Each new row is followed by what is left after taking away its nearest point in the smallest flat space through zero that holds the last named rows.

j_866, 3 rows:
[[  2.8  10.8  22.4  12.0  -5.5 -13.5 -31.1   7.8 -27.3]
 [-32.1   2.5   2.1  28.1 -12.0 -11.8  -8.7  16.9 -28.0]
 [ 14.0  10.8 -12.2   6.2 -28.8 -18.3  -2.0   0.9  13.3]]
New rows:
[-18.4  25.9  12.5  -2.3  20.4 -24.4  -4.5  -4.6  12.0] => [-18.1  24.8   7.6  -3.8  19.2 -23.4   0.8  -5.8  17.6]
[ 15.9 -21.6  17.3  -3.1  -1.5   3.9  11.6  -6.2  -0.7] => [  8.2 -19.9  13.6   5.5  -9.8  -1.7  11.6  -1.6  -4.3]
[  0.5   9.7 -18.0 -19.2  20.3 -13.1 -27.0  17.1  25.3] => [-12.3   7.6 -18.7 -12.5  21.0 -12.7 -25.4  21.5  18.0]
[ -4.0  23.3 -23.6  15.5   7.6   3.5 -15.9  23.5  13.6] => [  0.2  20.8 -17.7   8.0  18.6  10.3 -16.9  19.9  13.3]

j_737:
[[-24.9   9.1 -33.2 -42.1  -8.1 -27.1 -32.1  19.0  -2.3]
 [ -7.8 -27.6  -3.7   9.3  -8.3  -1.3   1.4  18.4  21.4]
 [-22.0  -3.1   0.4  -2.6   3.0  -2.2  14.9   2.1  22.0]]
New rows:
[ -7.2  -1.6   3.3   3.2  -1.7 -20.4   2.9 -41.1 -11.9] => [ -7.4 -16.3  -1.2   6.5  -7.9 -22.4  -2.5 -29.6  -5.5]
[ -3.6  17.7   1.1   2.1 -24.1   0.9   0.1   2.6   8.1] => [  0.3  15.6   2.5   5.4 -24.7   2.5  -0.3   2.7   6.6]
[ -0.2   5.0  -3.4  -6.0  -8.6  15.4  -4.9 -41.1 -41.1] => [-17.2 -18.2  -8.4  -2.2 -14.7  11.7   0.4 -24.0 -14.7]

j_47 (3 x 9):
[[  1.4  25.0  -8.0  13.7  -2.0   1.5  11.1  36.1  -1.4]
 [ 22.6  19.0   8.4  -3.2 -31.0  15.5   1.9   4.1 -14.1]
 [ 22.5  -7.0  11.3  13.3 -14.2  -1.9  24.5  25.8  30.7]]
New rows:
[ -6.3 -15.4  -0.4 -14.0  -1.7 -23.6  -8.5 -10.0   1.0] => [ -0.8  -1.4  -1.7  -9.1  -9.2 -19.7  -3.5   5.4  -2.4]
[-12.7 -34.0   1.0 -16.0 -10.2 -26.9 -37.0  -2.5  -1.3] => [ -4.4 -15.1  -0.7  -7.7 -20.3 -22.3 -28.1  21.7  -3.3]
[ -3.8 -13.9 -15.0  13.6  -8.7 -22.1  -9.8   4.0   9.1] => [  0.4  -6.4 -13.9  10.3 -17.1 -16.5 -13.1   1.2  -0.6]

j_141, 3 rows:
[[-16.8  -8.6 -11.6 -16.4 -29.0  20.6  45.5   9.4  32.8]
 [  8.2 -36.0 -13.2  -5.6 -19.7   8.1  14.0  14.8  43.9]
 [-39.2 -16.7 -35.3 -14.4   4.8  11.2  17.1  -4.0   3.4]]
New rows:
[-15.2 -16.2  -3.5 -26.3   7.9  -5.3  18.7 -12.6 -12.7] => [  5.4 -14.4  11.2 -19.6   4.1 -10.4  10.3  -8.7  -8.6]
[  4.1 -41.1  -3.5  -3.6  -4.9  -3.8  -4.1  -7.1  -2.2] => [  1.5 -17.5   9.3  -4.3  -8.8  -1.5   5.6 -10.5 -14.3]
[-12.1   5.4 -12.1  -1.2   5.6   9.1  16.5  -5.0  -9.8] => [ 6.1 -0.7 -4.0  4.8  4.0  3.9  5.8 -0.8 -2.8]
[  8.1  15.9   3.3 -41.1 -17.8  11.8  -2.2   7.8   9.1] => [  6.4   8.8  -3.7 -38.0  -4.9   6.0 -18.1   4.4   1.1]
[ 16.5  -3.3   5.3   5.3  -3.2 -16.9   0.1  -1.8  10.7] => [  1.1   1.0  -2.5   0.9   0.6 -13.7   6.0  -6.1   2.9]

j_29, 3 rows:
[[ 15.6 -21.1  41.6  -6.4 -12.8 -14.6 -23.2  33.2  27.2]
 [ 24.6  -4.0  -8.5   0.0 -30.4 -15.3   7.0   7.4  19.2]
 [-17.1 -19.9  13.2  -5.0  -6.7 -19.5   7.2   5.3  41.3]]
New rows:
[  6.5  -3.5 -13.9   0.4  -4.8  12.1  16.0   2.8  10.2] => [ 3.5 -5.0 -2.7 -0.6  3.3 16.0  7.5  7.4  5.7]
[  1.3  22.8  -3.1   2.6   8.2   4.7 -31.1  12.1   4.3] => [ -4.8  20.9 -12.2   2.7   3.6  -1.1 -20.2   5.7  15.2]
[ -2.9  -2.5   5.4  10.1  -5.9 -10.3 -30.1  23.4 -13.3] => [-14.0  -0.6 -11.4  11.3  -6.8 -13.2 -14.4  10.0  -7.2]
[  3.2 -25.5 -12.6 -24.2   5.0  -3.4  -7.0  -3.2   1.6] => [  5.5 -22.7 -14.2 -23.5   6.1  -0.6  -8.2  -3.8  -4.3]
[-11.2   0.1  -0.6  -6.8   2.8 -12.3  -0.3  -9.5   0.2] => [ -1.2   1.9   0.7  -6.4  -1.1 -11.1  -4.7  -5.2  -4.5]

j_916 (3 x 9):
[[ -4.1 -31.8  16.0  -3.7   0.0   2.7   6.5  -3.9  -3.1]
 [-58.8   8.0  17.0 -31.6   9.0  25.0  14.1  18.0  22.2]
 [ -5.7 -19.2   1.3  29.2   3.4  19.5 -11.8 -16.3 -37.5]]
New rows:
[ -6.6   8.3  -9.1  -1.5   5.7  -8.6 -28.9   6.0   7.5] => [ -6.2  -7.0  -2.1  -2.3   5.3  -8.4 -26.2   3.6   5.5]
[-12.6  20.7  21.7 -11.8 -41.1  -4.1  -7.0  37.3   8.1] => [ -2.0   5.5  21.6   4.8 -42.0  -2.5 -13.0  26.7 -10.7]
[ -8.2   2.5   3.3 -15.6  -4.0  -6.1 -36.8  -8.4   2.6] => [ -5.6  -2.2   4.7 -15.1  -4.5  -7.4 -36.3  -9.6   1.7]
[ -9.6 -14.3   1.9   8.0   1.1  11.0  28.9  11.9   0.3] => [ 2.0 -1.5 -7.5 13.0 -0.6  4.7 24.6 11.5  0.0]
[ 4.5 -1.4 -0.7 -3.0  1.9 -2.7  4.2 24.4 -0.5] => [ 3.3 -2.9 -1.3  2.2  2.6  0.8  1.8 21.9 -6.8]
[  4.5 -15.5 -21.9  -5.4 -14.6  22.3  -3.9  -1.0   5.6] => [  4.9 -11.4 -23.3  -7.4 -14.8  20.8  -3.5   0.6   8.8]

j_608 (3 x 9):
[[  7.8   6.0  34.5  12.4 -18.3  -7.0 -25.1  18.7 -19.2]
 [  5.0  -3.7 -12.7  17.9 -40.7 -16.7   8.3 -22.8 -10.7]
 [  9.7  20.6  15.9  -8.7 -20.2 -42.1   3.5  -6.1  34.3]]
New rows:
[ 16.6 -20.9  -7.5  -6.3  -1.3   6.6  12.5 -21.1 -19.0] => [ 19.3 -11.8   9.4 -13.4   4.3  -1.6   5.3 -10.4  -8.0]
[-35.0  -3.7 -22.0  42.5  11.6   4.8  11.6   7.1  -1.5] => [-30.3   7.0  -4.2  37.9   8.1 -10.3   5.0  14.4  10.2]
[-20.3 -13.1  19.6  -5.3   2.3  -1.4 -17.7  -4.9 -22.0] => [-20.8 -10.7   9.5 -11.4   2.9  -9.4  -6.8 -14.6  -6.8]
[ -2.1  -8.0  -2.5  -4.9 -32.0 -28.9 -11.2 -14.5 -38.7] => [ -7.8  -5.1  -4.0 -24.3   3.8 -18.3  -7.6  -4.8 -19.3]
[-19.5 -11.5   7.3   1.5 -15.0 -19.8 -14.9  -1.7   1.1] => [-23.3 -14.8   0.0  -3.2  -1.3  -9.9 -11.4  -1.0   2.7]

j_177:
[[-14.1   8.7   4.5 -36.2  15.0  -5.9   9.8  15.3 -11.6]
 [ 29.7  13.5  -9.5 -26.0  10.6  -8.2 -20.3   8.0  -0.4]
 [-12.5  17.7  -9.5  -5.2  -7.7 -22.5 -20.3 -17.3   5.7]]
New rows:
[ -7.1   5.6   3.9  -7.2  41.1 -15.9  24.1   0.1  15.4] => [  3.5   3.3  -0.2   9.4  33.7 -14.8  15.3  -8.3  22.0]
[-11.7   3.8  -3.5  -3.0 -21.7   1.8  16.9  16.5  -6.2] => [  1.6   6.7  -8.5  -1.3 -23.0  -0.5   6.1  13.7  -2.6]
[  3.5  18.9  13.0  -8.9   1.6 -10.0 -14.8 -10.7  -3.6] => [ 3.4  8.0 18.7  1.5  1.5  1.6 -2.7 -6.3 -5.1]
[-20.3  -2.9  -8.5  -4.8  12.6  26.3  24.2  -5.0  -3.2] => [ -3.5   5.3 -17.8  -3.9   9.2  18.1   4.2 -12.6   3.1]

j_183, 3 rows:
[[ -6.8 -21.0  -1.5  11.9 -22.3  24.1  25.9 -39.0  29.4]
 [ -0.1  15.9  16.6  -7.3 -16.4  23.2   6.3 -58.3  24.9]
 [  4.4 -28.0 -12.0  -3.5 -23.8 -22.3   5.5 -10.1  58.8]]
New rows:
[-14.2  27.9   5.6  15.6  -8.4   4.6 -11.0 -16.2  17.3] => [-16.0  15.8  -2.8  22.4  -4.4  -0.6  -8.2   4.8   9.1]
[-13.7 -30.8   0.0 -22.4  38.3   1.1  13.7  -9.9  -1.3] => [-11.2 -23.0   3.4 -28.1  39.1  -2.7   7.7 -12.7   0.8]
[ 11.6  -2.2  11.4 -12.0  -2.2 -33.5 -11.1   4.7  -6.7] => [  5.3  -9.9  11.4  -1.1  -6.1 -13.2   3.8  -7.6 -12.0]
[ -4.3  -9.8 -23.0   5.1  16.0  17.8 -12.5  12.6 -41.1] => [  1.3  -8.3 -20.2  -6.4   2.4   6.9 -17.1  -9.1  -4.9]
[  6.7  -3.9  -5.4   8.5  17.4  -6.6   2.2  -7.4 -20.4] => [  8.5  -5.7  -5.6   5.2  11.9 -11.2   1.4 -14.1  -6.1]
[  1.5  -3.3 -13.6  15.1  -5.4  -4.0 -16.4  -7.5 -22.9] => [  3.0  -4.0 -13.3  12.1  -9.7  -7.5 -17.3 -13.4 -11.6]

j_793 (3 x 9):
[[-18.6 -52.1 -15.7  30.0   1.9 -27.3  11.2  -1.6  21.3]
 [-10.6   8.8  12.4  21.5  -0.9   3.5   4.4  24.4  14.1]
 [ -9.3 -41.4 -16.2  33.9   8.7  10.7 -39.4 -12.6  22.2]]
New rows:
[ 6.2 -1.4  0.8 -1.2 -0.1 -4.3 -8.2  2.0 -5.0] => [ 4.7 -1.4  1.9  0.7 -0.5 -6.1 -5.1  4.8 -3.6]
[-20.5   1.9   1.3   9.3  27.4 -17.5   3.0  -3.6 -12.3] => [-17.2   8.5   2.6   6.0  28.0 -10.4  -4.1  -5.3 -14.8]
[ 29.8 -27.1  -8.4   0.0  -0.7   2.2  12.5  -8.2  -4.2] => [ 27.8 -10.9   2.0   6.6  -1.3  11.5  10.5   5.8  -0.3]
[ -6.9  -5.2   5.6   9.0   3.2   2.4   2.6 -41.1 -11.1] => [-10.9   6.3  14.8  15.5   1.6   4.0   9.2 -26.4  -6.9]

j_147, 3 rows:
[[ 22.1  -5.9   2.9 -21.1   4.1  -4.1 -27.9  -7.4  20.1]
 [ 28.4  14.3 -39.0 -11.2  15.0  19.0 -11.0   9.6  23.3]
 [ 18.9  27.6  10.4 -27.2   7.9 -14.8  -8.8 -22.8  10.7]]
New rows:
[ 17.7   9.2  -6.8  16.3 -17.8  33.6  34.3   1.9  -8.2] => [ 24.6  -2.7  12.3   3.0 -20.8  22.1  14.5  -8.3  -0.7]
[-3.9  4.5 -6.6 -1.9  3.0 17.1  3.3 15.8 10.9] => [-6.8  3.9  8.2 -5.8  0.1  7.9  1.6  7.8  7.9]
[ 35.3  17.2   0.8  -0.8 -32.1  -6.4   3.5   2.9  23.6] => [ 22.0   6.9   5.3  11.4 -37.8  -5.5  11.0   8.3  13.9]
[ -4.7  -5.2  -8.5   2.5  21.5  12.4 -41.1  -3.4  37.1] => [-24.7   8.8   2.8  13.7  17.3   5.3 -15.5  -8.5  16.7]
